The rows of a group lie close to one hidden flat surface of 9 dimensions, which passes through zero. Surfaces can cross.
Some rows, each with its group after it:
9 -7 5 -8 -12 -2 -3 21 -17 -6 -16 18 16 -10 -9 -4 -14 -3 -24 13
(1)
0 3 -10 -15 -3 -9 9 -2 5 -7 8 -5 4 21 9 -17 12 -7 -5 -1
(7)
-12 0 -19 -9 -19 7 16 1 0 9 12 9 13 14 -1 -15 -4 -9 10 0
(1)
-16 8 24 13 -9 14 -12 -15 -17 -8 26 1 15 -14 10 11 -10 -5 5 6
(5)
0 -6 -4 -5 -2 3 -1 1 -6 3 -5 7 4 2 -4 0 -11 -2 -5 1
(0)
5 4 8 4 6 -8 7 4 22 -7 -12 -3 -22 -10 2 -3 21 -2 -1 15
(6)
6 -6 2 -16 10 -7 -21 -2 -7 3 -7 8 -8 -18 -9 19 -16 9 -3 12
(4)
-8 18 -7 -15 -4 -3 10 -27 -9 5 -1 10 5 2 0 12 8 -18 1 -6
(4)
3 13 18 9 -6 10 -6 1 -20 -12 9 -6 15 -9 -15 -6 -6 -3 0 -6
(7)
1 -6 -3 -15 -3 -4 -14 10 -14 -2 2 4 1 -8 -11 3 -13 5 -1 12
(6)
-11 5 -4 11 -8 3 13 -2 7 2 12 -8 4 13 9 -9 11 -2 11 -8
(3)
-6 10 9 12 3 0 3 -14 8 6 -3 3 -6 -8 7 16 11 1 6 1
(2)
-2 6 -11 -10 -13 8 9 4 7 0 3 12 0 -3 8 -3 14 -8 1 17
(0)
9 -1 -1 -5 8 16 -1 1 -15 -18 -2 -3 6 18 9 -19 14 -10 -27 8
(6)
-8 -6 0 -2 -11 -21 6 15 -1 -4 -9 -8 -10 -10 -10 7 -6 0 7 -2
(4)
0 -6 -9 -7 -1 -8 2 5 17 0 6 -10 -11 -1 2 3 -2 3 14 -7
(1)
11 1 23 10 21 10 -19 -12 -5 -4 -10 2 -13 -21 -4 9 -1 0 -11 12
(5)
-7 -20 -14 -22 8 -25 -17 5 -9 6 -2 -5 -11 10 -4 8 -16 16 1 7
(4)
8 -3 14 5 10 5 0 -5 -5 -10 -6 -10 3 12 -15 -19 -8 -2 -10 -10
(5)
1 12 7 -8 0 -10 3 -11 5 -1 -8 1 -1 -6 -7 14 0 3 2 -6
(3)
-9 0 14 18 -6 6 1 -3 1 -1 5 -11 4 -6 -11 9 -20 5 16 -17
(7)
8 -11 -7 -9 3 -11 -6 14 -12 2 -11 5 9 12 -7 -10 -11 7 -17 0
(3)
-16 -11 -26 -15 -4 -9 11 1 -9 2 -2 -3 -7 26 8 -9 8 -10 -3 6
(4)
2 -21 -3 -8 20 -4 -19 -3 -12 2 1 -6 -4 16 -3 -5 -18 11 -8 0
(6)
-9 -2 5 -9 -9 -24 6 0 -21 -12 -6 -16 3 6 -19 -1 -18 -10 -1 -18
(4)
7 -20 1 12 1 -1 6 17 28 6 -10 -1 -8 -1 0 -9 -12 8 2 -6
(6)
1 -14 -3 9 -5 5 2 23 -8 -12 4 -17 11 17 -1 -17 -11 4 -6 -14
(0)
9 -7 -2 -4 -1 -11 -4 13 -12 0 -24 3 0 -18 -10 22 -19 -3 -10 -17
(0)
4 8 14 4 -1 -23 -2 16 -5 -13 -17 -9 -14 -22 -6 17 11 3 -5 4
(4)
2 -4 -11 -3 7 3 -1 1 6 5 -5 6 -14 -5 7 3 12 -2 0 12
(2)
1 -6 -22 -4 -2 1 12 13 19 8 -5 2 -10 9 4 -6 12 3 6 6
(5)
5 6 12 23 -2 1 8 13 10 -7 6 -12 4 1 3 -14 13 3 2 -10
(7)
9 4 9 -15 -6 -24 2 0 8 -10 2 -3 -5 -28 0 5 -7 -18 1 -12
(3)
-9 -1 -10 -9 -1 14 -2 -13 -1 1 12 4 -11 -7 14 5 7 -16 6 14
(3)
-1 0 -14 7 -2 6 10 12 12 1 3 -5 -5 10 12 -4 19 4 5 2
(5)
4 -8 8 -10 -6 29 -14 6 -30 -22 4 0 16 -2 -16 -5 -30 -7 -15 8
(7)
12 23 6 -2 8 -12 3 -10 -5 1 -17 14 -2 -15 12 16 31 -12 -18 2
(5)
5 -24 4 -2 14 -2 -10 8 -9 -11 -21 -6 -22 -9 0 3 -13 -8 -18 7
(2)
-2 -17 8 20 11 -4 -5 10 5 -1 -5 -17 -17 0 -4 -7 -6 8 4 -3
(4)
1 5 3 -22 -5 -6 -4 -1 -11 -15 12 -6 9 5 -6 -9 -5 -4 -5 1
(0)
10 -6 4 1 10 11 -20 6 0 3 7 0 1 -5 -9 -3 -10 18 4 9
(2)
-11 -1 -16 -13 -2 -12 4 -7 10 13 7 4 -5 10 5 0 5 2 12 6
(0)
6 -17 2 3 3 23 -8 9 3 -7 -1 0 -4 -3 -1 -6 -15 3 -5 12
(6)
-13 -6 -2 -10 -1 -8 -10 -13 -23 1 15 1 13 16 6 -2 -13 -1 -5 -1
(5)
17 0 17 24 27 -9 -18 5 -18 1 -17 -6 -1 0 -1 -1 8 11 -22 -10
(7)
-7 -9 -2 19 -5 -1 -8 27 0 -1 22 -18 3 8 2 -15 5 21 15 5
(6)
-2 -2 -5 1 5 17 -2 -1 11 -10 13 -14 -13 3 12 2 10 1 10 6
(1)
10 -12 -23 -11 -10 2 4 36 11 -2 -7 -2 -4 -3 -6 0 -4 9 5 3
(5)
8 4 -5 -6 -8 0 11 3 0 2 -11 14 10 -3 2 1 0 -11 -13 -7
(6)
15 -6 11 22 -2 2 6 17 19 7 -15 6 5 -20 -3 4 -12 4 -1 -17
(6)
-2 4 -7 -14 -5 21 0 -7 -3 -6 1 1 -5 -5 -13 10 -10 -5 10 6
(5)
-5 8 -3 -2 -11 11 -2 -8 -10 11 6 14 13 -15 -4 21 -14 -4 11 -7
(6)
5 1 -7 -24 -16 -5 1 14 1 -7 11 6 7 -7 -9 -15 -6 -6 3 12
(7)
-5 0 -8 -10 -22 -3 18 10 6 -6 1 -5 -3 -13 -15 -2 -12 -18 17 -11
(2)
-8 -4 -14 -10 2 -40 0 -18 -9 24 9 11 -13 -25 19 3 5 -38 5 -14
(3)
-2 -1 1 18 -1 -5 12 9 18 0 -2 -13 -14 -5 3 -3 10 -2 13 -10
(2)
0 -13 -8 -13 1 29 -15 -1 -8 1 -3 19 -7 -10 -3 4 -13 -2 -5 33
(0)
2 -2 -1 -6 18 13 -13 -12 -17 -6 -2 -1 -1 17 5 -1 6 3 -17 10
(3)
0 7 17 22 -18 -11 25 12 24 -5 -4 -10 9 -8 -5 1 -6 -1 11 -30
(7)
-5 6 1 8 8 -10 1 -9 6 3 4 -11 -8 4 8 8 12 4 8 -11
(0)
-9 0 7 7 20 -11 -4 -24 -7 0 2 -18 -11 14 3 5 2 -1 3 -17
(2)
0 11 7 -9 3 -18 -7 -18 2 13 -2 6 -2 -17 -16 21 -12 6 15 -10
(2)
1 1 17 -2 2 3 -6 -3 3 -11 -1 -11 2 -1 -18 8 -20 14 7 -7
(3)
-1 5 -4 -2 -4 19 3 -2 -7 -6 3 6 4 3 6 -3 10 -10 -7 11
(1)
11 2 5 -6 7 -28 -4 -2 7 6 -10 7 -16 -35 8 10 8 -17 -5 -4
(3)
22 5 12 13 -3 -9 4 17 14 3 -3 5 20 -6 -3 -13 -2 9 -8 -18
(4)
6 10 7 10 0 6 6 -1 5 -4 5 -7 4 -3 -4 -10 7 -7 4 -13
(1)
8 -12 0 9 19 6 -12 3 4 4 4 -10 -10 4 -2 -14 -2 7 1 -1
(1)
18 30 40 11 -3 10 5 -6 -2 -33 2 -12 10 -21 -8 -6 10 -16 -12 -11
(7)
3 -11 -3 6 0 -9 -5 18 -4 7 -2 0 4 1 -6 -7 -8 10 -1 -3
(7)
-8 -2 -26 -25 -11 -5 8 -2 -17 3 -4 6 7 14 3 10 -5 -11 -6 -7
(0)
13 -5 -15 -22 -6 -7 5 14 -5 -4 1 0 12 10 -10 -23 -10 -11 -9 -12
(1)
-10 16 11 5 -4 9 -6 -23 6 10 13 7 4 -12 -5 20 -5 11 21 3
(2)
8 15 -2 -9 -25 -17 14 18 9 9 -6 20 23 -14 -9 1 -1 2 1 -5
(2)
-4 -5 -8 -5 4 -6 -1 -8 4 11 1 3 -3 7 2 0 -3 2 4 -3
(4)
1 -10 -11 -10 -1 0 -3 10 12 -1 3 -3 -10 -4 1 3 -6 5 8 5
(1)
5 -5 6 9 -1 14 -5 10 4 -3 -6 3 -7 -21 -5 10 -8 3 4 6
(0)
-5 8 7 14 12 -4 -2 -14 8 8 -4 -2 -12 -5 7 14 15 5 6 0
(1)
4 -1 14 8 33 -27 -11 -27 -2 15 -13 0 -12 10 5 -3 8 5 -14 -6
(5)
6 3 -5 -9 -6 -6 5 9 -14 -3 -9 7 16 11 -4 -9 -1 -4 -17 -5
(3)

New rows. What belongs after each?
10 -3 0 -16 7 -16 -9 5 4 -4 5 -3 -5 0 -4 -14 1 4 -5 7
(7)
-7 -9 -6 -13 -3 -41 3 -2 3 9 6 -11 4 12 -7 -4 -21 3 10 -27
(3)
-10 -1 3 0 8 3 3 -27 13 10 0 -4 -15 6 -14 1 -10 1 20 -5
(5)
2 -24 -20 -6 4 2 -6 19 11 7 -1 1 -8 18 7 -11 -3 18 -3 16
(3)
11 -10 3 -14 -15 21 -1 12 -12 -9 -4 15 17 -14 -20 -11 -34 -14 -11 4
(4)
7 11 7 13 13 -1 9 -6 11 -4 -7 -18 -10 8 -7 0 14 4 7 -20
(5)
10 -8 9 -9 24 6 -11 -23 -1 5 -21 11 -17 -3 -17 -6 -12 -5 -12 14
(5)
8 -1 -6 3 6 5 -6 0 21 16 7 11 4 1 12 1 6 16 6 6
(4)
-8 -10 3 16 15 10 -12 -6 10 4 14 -15 -13 10 7 0 0 19 16 4
(4)
-5 -4 -7 -15 -20 -15 13 7 -4 -10 20 -8 12 2 5 -20 -10 -25 2 -17
(3)
-3 -4 0 -10 -13 -4 -6 19 -3 -10 3 -4 -3 -13 -7 10 -8 9 6 13
(4)
-1 6 18 12 1 19 -9 -10 -6 -5 3 0 -4 -25 -8 13 -8 -5 8 4
(3)
-8 -12 -10 -16 -2 -5 -8 4 -8 -1 -3 1 -9 -1 -6 7 -12 2 2 12
(4)
-14 -3 -7 -2 1 1 2 -15 1 7 2 -1 -12 2 -1 8 -4 -4 13 2
(4)
-2 6 -4 -21 -7 -14 11 -13 -1 -3 -6 5 6 5 -2 7 -5 -12 -5 -11
(7)
-3 -11 0 -3 -8 12 -4 11 8 -13 14 -14 -2 -2 -6 -3 -18 5 14 -1
(1)
6 -16 1 9 12 -4 -5 12 16 4 -7 -9 -14 4 -9 -10 -9 15 6 -3
(5)
-3 1 6 -4 -1 -3 -4 -4 -13 -9 10 -10 11 11 -6 -4 -12 2 -1 -11
(4)
-19 -12 2 15 -9 16 3 3 2 -2 16 0 16 27 19 -10 -4 13 -1 10
(2)
-4 -9 0 -6 2 -9 -4 -2 -6 0 12 -8 10 24 -6 -20 -16 7 0 -8
(0)
-4 0 -6 -15 -1 8 -7 -9 -13 -5 19 0 17 21 3 -7 -9 4 -4 0
(4)
-9 -8 -12 -7 -5 7 1 1 5 7 -2 13 -7 -2 10 8 2 0 1 19
(2)
-3 12 2 -5 9 -17 4 -18 -17 -4 -2 -8 6 21 3 -1 12 -8 -12 -17
(4)
6 6 -5 4 -1 7 3 8 -11 -11 -13 -6 -5 -15 7 25 9 -10 -7 -10
(0)
30 26 13 -2 20 -17 -5 -5 -12 -6 -15 8 16 3 14 -2 34 -1 -39 -9
(4)
-7 -11 -12 -1 4 1 -13 6 2 4 10 -11 -10 1 4 15 -7 17 16 1
(5)
8 -4 4 -20 -2 1 -2 8 1 -23 1 -10 7 12 -9 -6 -16 7 -10 0
(3)
-10 -14 -12 -8 -21 -11 8 20 5 2 8 -5 8 8 -8 -9 -21 5 14 -5
(4)
2 9 6 1 21 -7 -17 -22 -17 7 -5 0 -6 -2 -2 11 9 3 -6 0
(7)
9 2 15 8 18 2 -15 -17 -27 -2 -1 -7 20 11 -7 3 -20 0 -17 -31
(6)
10 17 24 12 10 7 -3 -14 19 3 2 14 -5 -13 2 -15 25 2 -3 25
(0)
-2 -3 -12 -6 10 -27 6 -3 -5 8 -10 -4 -6 21 9 -6 15 -2 -10 -7
(4)
3 5 -7 -14 1 -6 1 -4 0 5 -10 8 -6 -9 -4 13 2 -3 0 2
(5)
7 -14 22 24 4 20 13 2 11 -5 -5 5 7 21 -3 -58 0 -12 -21 11
(5)
11 0 12 22 18 4 -11 11 12 -3 -7 -7 -18 -11 12 4 22 14 -5 12
(4)
-19 -1 -3 -1 3 -3 -5 -11 -6 -4 9 -15 -14 7 3 13 5 6 14 6
(4)
0 5 2 -5 7 -7 8 -20 -2 3 -7 3 1 16 -4 -12 4 -10 -8 -6
(5)
-7 -8 -16 -17 -3 -15 0 0 20 15 11 8 -7 8 4 -11 3 9 13 19
(0)
-5 -22 -12 -2 14 -9 -4 2 -5 6 -11 -5 -19 14 2 -8 -2 -1 -6 4
(4)
12 0 10 2 7 5 0 1 -20 -13 -17 0 1 -2 -5 -10 2 -18 -26 -1
(4)
-15 -12 -14 -14 -8 4 -3 12 10 -6 15 -7 -20 6 1 -11 7 8 17 36
(6)
11 6 8 5 8 -4 0 0 3 -7 3 -13 0 -1 -5 -8 2 -2 0 -17
(1)
2 13 1 -6 -4 -13 7 -10 -1 3 -2 9 -4 -21 8 8 13 -22 -2 -4
(3)
-3 -12 -22 -10 -20 -12 7 31 8 6 5 2 8 3 2 -4 -9 8 8 -2
(5)
1 24 17 3 -25 -23 4 33 2 -28 15 -22 20 -7 1 11 16 22 6 -5
(4)
1 8 -17 -23 15 -6 -8 -19 -16 3 -8 7 -6 9 8 15 15 -5 -12 5
(5)
5 9 -12 -31 -7 -6 -1 -13 -3 12 -10 29 4 -17 -5 20 -5 -11 -4 9
(4)
7 -11 2 -8 -5 15 -7 7 -3 -1 -10 14 -5 -24 -14 4 -24 -7 -2 13
(4)
2 -2 -25 -1 -12 3 32 16 18 -1 -16 11 5 23 31 -11 30 -14 -22 2
(7)
-3 -15 -9 -13 10 2 -13 -1 2 -5 7 -11 -15 5 2 6 -11 10 6 6
(1)
-6 13 5 0 -33 4 17 12 0 -14 7 -6 14 -20 -13 14 -16 -12 17 -20
(0)
12 -4 24 24 15 -4 -4 2 11 1 -12 -2 -8 -8 -3 -14 2 5 -9 -1
(5)
6 -8 -1 7 6 -7 8 -1 8 13 -24 10 -15 -16 -7 -1 -2 -13 -3 -3
(4)
-8 0 12 18 5 -8 -4 -8 7 10 6 5 -3 -7 14 2 7 3 3 6
(5)
-6 5 12 8 -5 -6 1 -1 5 -3 5 -10 -1 -9 -9 9 -8 5 15 -10
(4)
8 -2 22 11 -2 1 -8 10 -4 -11 4 -12 12 -7 -19 -7 -23 9 2 -14
(2)
14 22 -25 -16 13 -22 3 -7 7 18 9 -5 -3 11 -8 -13 28 4 16 -18
(2)
10 5 -20 -5 5 5 3 8 11 7 2 2 -11 -2 4 -9 24 -2 5 8
(2)
2 -8 1 -8 -2 13 -4 4 -7 -9 2 0 3 2 -5 -8 -14 -3 -7 7
(6)
2 12 15 30 1 14 4 6 13 -10 8 -22 -6 -9 4 8 16 8 16 -12
(5)
-2 -2 2 0 19 1 -7 -24 -13 4 -2 -3 -5 12 0 -1 -1 -5 -7 -7
(4)
-1 -2 6 -4 10 -9 -20 -3 -17 -3 25 -17 5 14 -12 -24 -7 11 8 -1
(7)
8 -7 -1 29 -3 7 8 20 -1 25 -12 25 15 6 -1 -34 10 0 -13 9
(1)
15 15 -2 -5 14 -9 5 -11 7 0 -1 -7 -7 -4 0 -3 17 -11 0 -19
(1)
-10 27 3 1 -26 -2 1 2 -24 -11 22 6 26 -18 26 29 20 -11 -4 -2
(5)
12 10 -3 -9 -2 1 10 7 4 -11 -13 -12 -2 0 -25 2 -6 -1 6 -20
(5)
11 25 16 11 -3 18 3 -7 2 -11 13 1 21 -2 7 -2 16 0 -5 -6
(4)
6 7 9 5 7 4 -7 -1 -2 -7 -1 -3 -2 -7 4 6 11 4 -6 5
(4)
0 17 7 -9 -6 -14 3 -8 -13 -8 -2 -2 10 -1 -5 8 3 -6 -5 -11
(4)
-8 1 -2 18 -19 -4 20 16 11 2 3 -10 7 0 -1 2 -4 0 16 -23
(0)
-6 2 -3 -5 1 -10 1 -3 -4 -1 -8 -1 -14 -5 1 12 9 -4 1 6
(4)
5 -12 4 0 5 -16 -1 1 22 21 -20 20 -16 -20 -7 0 -9 4 2 14
(5)
-25 -11 -8 -11 -15 -27 13 12 -26 -18 -10 -24 -14 14 -14 -2 -6 -14 2 -5
(4)
-8 -15 2 -9 0 3 -14 -3 -23 -6 14 -5 12 15 -4 -10 -27 2 -6 1
(5)
6 9 -2 9 0 12 3 6 11 1 -16 11 -16 -30 10 24 22 -6 -1 13
(0)
5 -4 14 -1 3 -2 -10 9 7 -21 1 -19 -12 -15 -1 18 -9 10 2 -2
(1)
1 17 -7 -2 5 -1 -2 -13 18 16 6 14 -3 -8 17 21 25 11 9 11
(4)
19 7 -8 5 -5 -3 -4 41 7 -10 -8 -10 -5 -27 4 27 16 14 2 -6
(5)
4 -15 8 12 8 16 2 -5 5 -5 -1 -9 7 17 -1 -12 -22 0 -7 -19
(6)
-3 -22 4 11 11 -12 -27 13 1 11 7 1 -9 -13 15 11 -9 22 1 14
(5)
-8 -7 1 20 4 1 0 -15 -12 31 5 11 15 17 -15 -27 -16 1 9 -12
(1)
2 15 4 -11 -13 -1 10 -6 -8 -7 -3 6 12 -8 -12 5 -5 -14 -1 -8
(5)
-7 -5 -6 -30 5 -13 -12 -15 -13 -3 17 -5 3 19 -6 -9 -14 3 0 6
(0)
24 -7 1 -12 -7 -12 -8 32 -6 -2 -7 11 22 -6 -15 -16 -17 12 -17 0
(2)
7 -2 -11 -11 -11 18 -4 14 8 1 8 16 9 -8 6 0 -1 6 -1 20
(4)
-10 -8 15 28 -3 10 5 5 12 -8 6 -19 -10 -4 2 -1 -5 3 15 -6
(2)
-10 -25 -4 -12 1 2 -5 0 -18 -12 -5 -7 -6 11 0 -2 -24 -10 -13 4
(2)
-2 -10 -3 -4 6 -19 -15 3 1 16 -2 2 -8 -12 -9 14 -16 17 12 2
(6)
3 11 1 13 -12 11 10 6 -2 1 2 5 17 -4 6 0 7 -7 -1 -11
(6)
-15 -17 -17 14 -11 -1 1 12 -8 29 4 14 6 0 -4 -7 -15 1 14 2
(3)
4 7 10 9 2 21 -2 -6 -7 -10 7 -5 6 -2 -4 -9 0 -7 -1 -2
(1)
11 -10 -17 -18 1 -3 -5 12 7 12 -14 20 -11 -17 -1 4 -2 -1 -4 18
(1)
-6 -7 -9 0 1 10 -9 0 15 18 0 23 -6 -6 15 15 5 17 4 31
(2)
4 9 -3 1 7 3 4 -19 9 15 -2 14 0 -2 8 5 10 -5 1 -3
(4)
-2 1 -3 0 -17 -7 18 13 -9 -11 6 -9 21 23 -1 -24 -1 -8 -7 -17
(4)
-1 -12 -11 -9 11 -1 -13 -2 -3 4 1 -5 -9 7 1 6 -7 11 2 4
(5)
2 -1 14 15 -16 3 5 22 14 -7 -1 -5 0 -22 -10 2 -9 5 13 -1
(4)
-3 -13 -26 -7 12 -1 -7 -5 -37 12 6 11 5 19 24 -23 15 -26 -27 7
(3)
-6 7 -4 -16 1 -3 -7 -16 -15 -1 4 0 2 -1 -3 18 -6 -2 3 -4
(5)
7 -14 -4 -9 3 3 -12 16 -11 -9 -1 -1 3 6 -2 -10 -9 6 -15 10
(4)
